All rows are made from the same 4 directions, up to rounding. Whole rows:
[[ -9 -10   1   4 -15 -11  -1  -2  -5   3  -4  -5   1   2   2  -5   4   0
   -4  -2]
 [-29 -45 -10  20 -40  -7 -38   9  -1  -2 -12 -19 -16   4 -28   3  14  25
   -1  -4]
 [  6  40  36  -2  75  97 -21  26  44   0  18  23   9 -19  -2  -1 -21  28
   30 -30]
 [ 59  61 -27 -40  84  33  22  -7  12 -22  16  39  -4   5 -16  52 -26  -9
    4  40]
 [ 49  21 -52 -26  20 -34  29 -17 -15 -21   4  12 -16  13 -15  44  -4 -24
   -9  53]
 [-46 -18  43  11 -10  38 -35   9  13  12  -8   0  14  -4  -3 -21  -3  31
   -3 -38]
 [-14  11  37   6  16  35  -4  10  15  11   5   4  15 -11  18 -24  -6   8
    9 -31]]

Rows cut short, each followed by the rest of it:
[-22  13  45  -7  -2   4  17 -11  -4  18  -3   8  31  -2  35] : [-32  -9 -10 -14 -28]
[ 24  71  43 -32  67  34  49 -13   9  10  16  35  38  -8  48] : [-16 -29 -27  -3 -14]
[-24 -29   0  10 -27  -3 -25   3  -2   1  -9 -10  -6   4 -16] : [ 0  7 17 -5 -6]
[-22 -20   7  10  -7  23 -34  10  10   0  -5  -3  -5   0 -20] : [  3   2  27   3 -12]
[ 23   4 -25   2   3 -16  11   3  -2  -7   6  -6 -13  -1  -3] : [  9   6 -12   9  17]
[ -5   6   0 -33 -15 -42  26 -38 -30   1 -15  17  19  22   7] : [ 13 -10 -20 -43  22]
[ 11 -49 -50  49 -49 -37 -19  30   1  -7   4 -48 -45 -12 -19] : [-7 37  2 36  8]
[-53 -35  36  23 -25  36 -50  16  15  12 -10 -11   5  -5 -12] : [-22   5  40   3 -40]
[ 34  10 -19  31  27  29  -5  39  29  -6  23 -18 -27 -25  -1] : [-8 12  2 53 -8]
[ 21   5 -43 -39   8 -29   6 -30 -22 -21 -11  23  -8  28 -36] : [ 58 -11  -4 -34  55]
[ 1  5  5 -4  3 -1  6 -4 -2  2  0  3  5  0  6] : [-3 -2 -4 -3 -1]
[  31   28  -16  -36  -23 -101   88  -52  -52    5   -6    8   23   19
   51] : [ -4  -3 -73 -42  39]
[-13  -3  14  -3 -13 -12   8  -9  -9   7  -5   0  12   3  13] : [-12  -1  -6 -12  -7]
[ 24   2 -23  13   1 -13  11  11   2  -5  10 -13 -16  -8   3] : [ -1  10 -12  20   9]
[ 25   3  -7  42   8  15   4  40  24   4  23 -29 -21 -30  19] : [-32  19  -7  54 -21]
[ 27 -21 -54  29   9  21 -40  37  24 -22  12 -20 -49 -10 -49] : [30 17 26 42 19]
[-39  -5  31 -27  -7   9 -15 -25 -11   5 -19  23  26  19  -9] : [  9 -17  17 -40  -5]
[-22 -31  -4  13 -24   3 -31   7   2  -2  -8 -11 -11   3 -23] : [ 4  8 22  0 -5]
[ -6 -30  -3  43 -46 -31   4  21  -1  12   5 -40 -13 -17  23] : [-43  27 -12  27 -22]
[  1 -12 -24 -10  -4  -7 -15  -7  -6 -12  -8   5 -11  13 -30] : [ 31  -1  11 -13  23]
[-49   6  52 -45  -7   1   2 -45 -23  13 -25  36  48  26   8] : [  3 -27   6 -63  -9]
[ 5 13 13  2  3 -4 20 -1 -1  8  5 -1 10 -7 25] : [-19   0 -15   4 -10]
[-19   7  25 -23  -8 -14  15 -26 -17   8 -12  16  26  13  15] : [ -4 -12  -9 -33  -2]
[-30  -2  20 -23  21  49 -41  -7  10  -5 -12  27  11  14 -35] : [ 28 -20  40 -22  -3]
[ -9 -15  -1   8 -25 -21   2  -2  -9   4  -4 -11  -1   1   6] : [-10   8  -5  -3  -2]
[ 17   5  -8  14   6   2   7  14   8   0  11 -11 -10 -12   8] : [-10   7  -8  22  -3]
[  1  -9  17  59  -1  36 -14  53  35  13  22 -38 -16 -39  24] : [-54  22   8  64 -49]
[ -6   6  27  16 -12 -10  24   5  -1  17   6 -13  14 -14  42] : [-44   6 -20  11 -28]
[-9  2 21  9 -7  1  8  3  2 11  2 -6 10 -8 22] : [-26   2  -6   5 -20]
[ -5  -9   2  10 -16 -12   3   2  -3   5  -1 -10   0  -3   8] : [-13   7  -5   3  -7]
[ -1   0  13  23  13  36 -16  27  23   4  11 -10  -6 -18   3] : [-18   5  14  30 -25]
[ 26  12 -32 -21  14 -17  12 -14 -10 -14   0  13  -8  12 -16] : [ 34  -6 -10 -12  36]
[ 19 -16 -49  -8 -17 -40   0 -11 -17 -17  -6  -4 -22  15 -29] : [ 36   7  -6 -11  41]
[-28 -56 -16  24 -77 -60 -10  -4 -24   5 -16 -33 -13   7  -4] : [-15  26  -3 -11   1]
[ 18 -19 -42   8 -26 -45   7  -2 -14 -10  -2 -17 -22   5 -12] : [ 14  15 -13   2  27]
